The rows are grouped in 3 different ways at once. Each group adds its own fixed numbers to the row, and there is some noise. The rows also spread widely along 4 directions, which tell nothing about the answers.
In the rows, 128 means zero.
Known rows, each followed by its group in each grouping:
[148 112 140 105 136 173 102 118 158 159 125 85 99 106 150 102 98 102 117 160 156]  G T S
[117 138 123 102 136 172 121 141 165 156 122 73 93 111 152 124 103 105 133 160 178]  G N W
[157 107 135 133 106 183 133 119 178 142 114 130 141 94 161 109 149 123 128 149 138]  U C W
[211 107 155 93 166 165 113 144 128 107 149 99 111 87 150 118 114 87 98 121 99]  U T E
[124 126 125 99 160 171 138 168 110 103 166 60 92 110 142 127 102 39 125 174 166]  D N R
[177 121 159 104 158 159 137 161 127 117 164 79 106 107 129 153 129 108 116 116 140]  D C R
[140 107 122 126 128 171 127 143 146 116 132 108 118 88 172 95 111 80 112 153 136]  F N E
[168 116 160 109 134 168 121 142 173 154 123 90 103 107 142 149 110 148 117 112 149]  F C S
[155 122 173 95 148 151 135 170 136 115 156 79 97 73 140 126 120 102 110 115 126]  D N S
[186 124 165 131 133 159 155 169 132 126 154 120 127 87 160 118 151 118 105 93 102]  F C R
[153 82 129 120 109 183 122 111 180 135 117 117 131 100 142 124 130 129 132 143 152]  D C W
[158 119 153 132 127 150 121 123 161 143 130 104 120 78 163 97 131 134 117 119 135]  G N E
[119 128 145 151 107 169 154 137 161 156 128 98 121 88 158 113 150 129 133 155 180]  D C S
[151 100 157 99 126 164 92 113 173 148 126 85 98 93 144 113 88 114 119 138 152]  G N S
[142 155 145 128 140 159 152 158 129 141 158 87 101 109 164 117 150 93 120 143 159]  G C R
[159 117 133 109 144 187 122 133 138 119 149 87 110 122 152 131 116 62 118 169 156]  U C R
[136 150 133 105 158 175 138 172 142 163 132 71 91 111 152 126 100 107 121 153 165]  F T S
[150 125 134 124 136 171 121 127 148 146 145 85 105 122 153 124 119 102 122 151 170]  G C R
[189 93 164 108 132 166 121 134 135 106 160 115 112 94 154 104 135 81 100 116 103]  G C R
[160 141 147 84 164 169 138 178 133 110 149 80 91 93 152 136 119 75 114 131 127]  U N W
[160 115 143 105 147 174 117 143 134 120 146 82 111 103 148 120 104 69 119 158 140]  U N R

New rows, each followed by its group in each grouping:
[153 122 160 84 147 156 108 146 146 125 150 72 80 89 145 119 98 85 108 131 140]  G N S
[120 131 104 93 162 173 123 158 137 111 140 64 79 120 159 133 82 53 121 176 176]  F N E
[116 171 120 141 143 169 175 183 122 141 150 83 102 117 170 124 143 85 127 161 176]  F C R
[163 113 171 131 121 156 138 134 174 159 130 97 118 86 137 137 138 168 130 107 147]  D C S
[99 165 126 125 129 176 168 179 136 135 144 83 89 105 176 111 136 69 125 176 179]  F C S
[136 137 125 118 150 171 153 159 152 166 123 89 112 99 144 128 130 136 138 145 161]  D T W
[168 110 135 96 167 160 117 138 150 112 147 70 98 112 132 162 111 107 121 128 159]  D C E
[138 126 116 117 139 183 143 157 130 122 149 92 103 123 160 120 117 61 120 168 162]  F C R
[159 122 127 135 139 180 130 127 142 139 127 103 128 94 169 91 127 89 119 173 145]  U T E
[142 162 139 152 131 173 167 158 135 150 145 95 126 101 168 116 161 104 128 159 165]  U C R
[165 127 152 117 144 152 144 170 137 110 150 105 111 69 167 111 127 103 104 105 106]  F N E
[114 122 128 85 154 172 117 151 144 119 144 48 76 112 135 139 83 60 127 176 188]  D N S
[139 165 130 114 168 163 148 184 133 149 149 63 89 134 147 165 114 105 129 145 182]  F C R
[159 120 157 122 121 175 127 129 160 135 132 100 116 96 154 119 135 105 113 146 148]  U C S
[107 154 121 118 135 179 154 170 140 135 140 78 85 114 168 120 120 68 122 176 182]  F C S
[167 110 175 116 130 160 144 150 150 116 151 102 111 72 148 118 146 117 108 109 123]  D C S
[126 144 119 82 155 174 149 196 126 108 147 78 81 103 158 130 103 55 114 149 143]  F N W
[150 97 124 110 133 171 118 139 148 110 134 104 113 93 166 105 101 78 109 149 131]  F N E
[171 114 141 102 133 173 127 149 172 150 121 104 110 110 140 153 118 148 124 108 142]  F C W
[138 88 138 82 130 178 84 112 162 121 133 81 87 103 147 105 78 66 112 168 160]  G N S
[184 131 139 108 169 159 126 155 144 155 134 83 102 107 146 141 98 140 114 112 135]  F T E
[163 110 154 140 109 167 139 132 138 129 150 124 128 88 170 87 158 101 112 132 123]  G C R
[141 153 151 83 163 160 131 169 137 122 160 55 61 118 148 147 115 66 110 141 168]  G C S
[142 133 146 139 123 165 137 131 150 157 144 99 115 112 161 112 140 117 126 146 166]  G C R
[128 140 139 86 158 164 130 180 137 125 145 61 72 101 147 137 88 75 118 147 159]  F N S
[152 110 156 101 126 172 112 128 159 125 142 89 92 104 155 117 118 87 108 142 149]  G C S
[104 167 114 122 133 172 149 148 163 168 126 75 91 128 158 138 132 114 143 169 205]  G C W
[126 105 110 92 128 188 119 147 157 125 122 95 99 108 153 118 88 80 124 163 153]  F N W
[136 154 138 125 156 165 138 159 133 152 142 62 106 111 151 134 111 89 133 168 180]  U N R
[149 116 134 111 135 189 120 133 143 143 132 91 109 99 158 94 107 68 116 183 152]  U T S
[143 140 130 123 165 168 145 160 120 160 145 72 105 114 139 126 117 109 132 158 168]  D T R
[108 156 139 95 144 165 136 170 129 124 153 60 70 100 163 108 109 45 113 171 171]  G N S
[154 95 135 106 145 159 119 135 146 107 140 88 109 85 146 121 107 94 115 139 137]  D N E
[129 98 134 115 107 180 128 140 153 117 131 111 113 77 171 81 108 71 107 160 134]  F N S
[152 119 135 127 140 160 144 136 145 115 147 95 113 97 153 129 142 102 118 138 151]  D C E
[133 163 160 120 135 156 143 153 161 162 139 75 88 106 154 133 137 125 126 137 175]  G C S
[131 124 121 94 157 165 110 136 131 104 151 70 82 112 161 115 95 40 113 170 160]  G N E
[139 111 147 125 123 171 129 126 171 148 129 89 110 103 143 134 121 132 131 146 177]  D C S
[132 105 133 130 103 184 125 125 171 148 116 109 116 102 160 110 118 118 123 157 163]  F C S
[158 103 138 110 137 162 130 154 135 95 148 111 113 79 172 96 116 72 99 133 110]  F N E
[166 111 141 134 123 173 131 136 161 158 125 112 129 109 155 129 124 142 124 127 150]  F C R
[142 123 108 77 152 187 125 160 150 119 135 81 82 131 147 156 94 73 122 154 164]  F C W
[164 131 152 108 124 162 139 147 160 135 138 106 106 97 157 123 147 123 118 113 132]  G C W
[161 95 130 100 116 188 134 149 156 105 135 122 112 99 162 111 129 81 108 133 114]  F C W
[158 164 149 99 174 168 130 165 133 161 142 58 85 111 141 143 102 100 119 153 163]  U T S
[143 138 150 130 135 154 135 148 140 154 146 88 111 94 160 105 125 109 125 138 152]  G N R
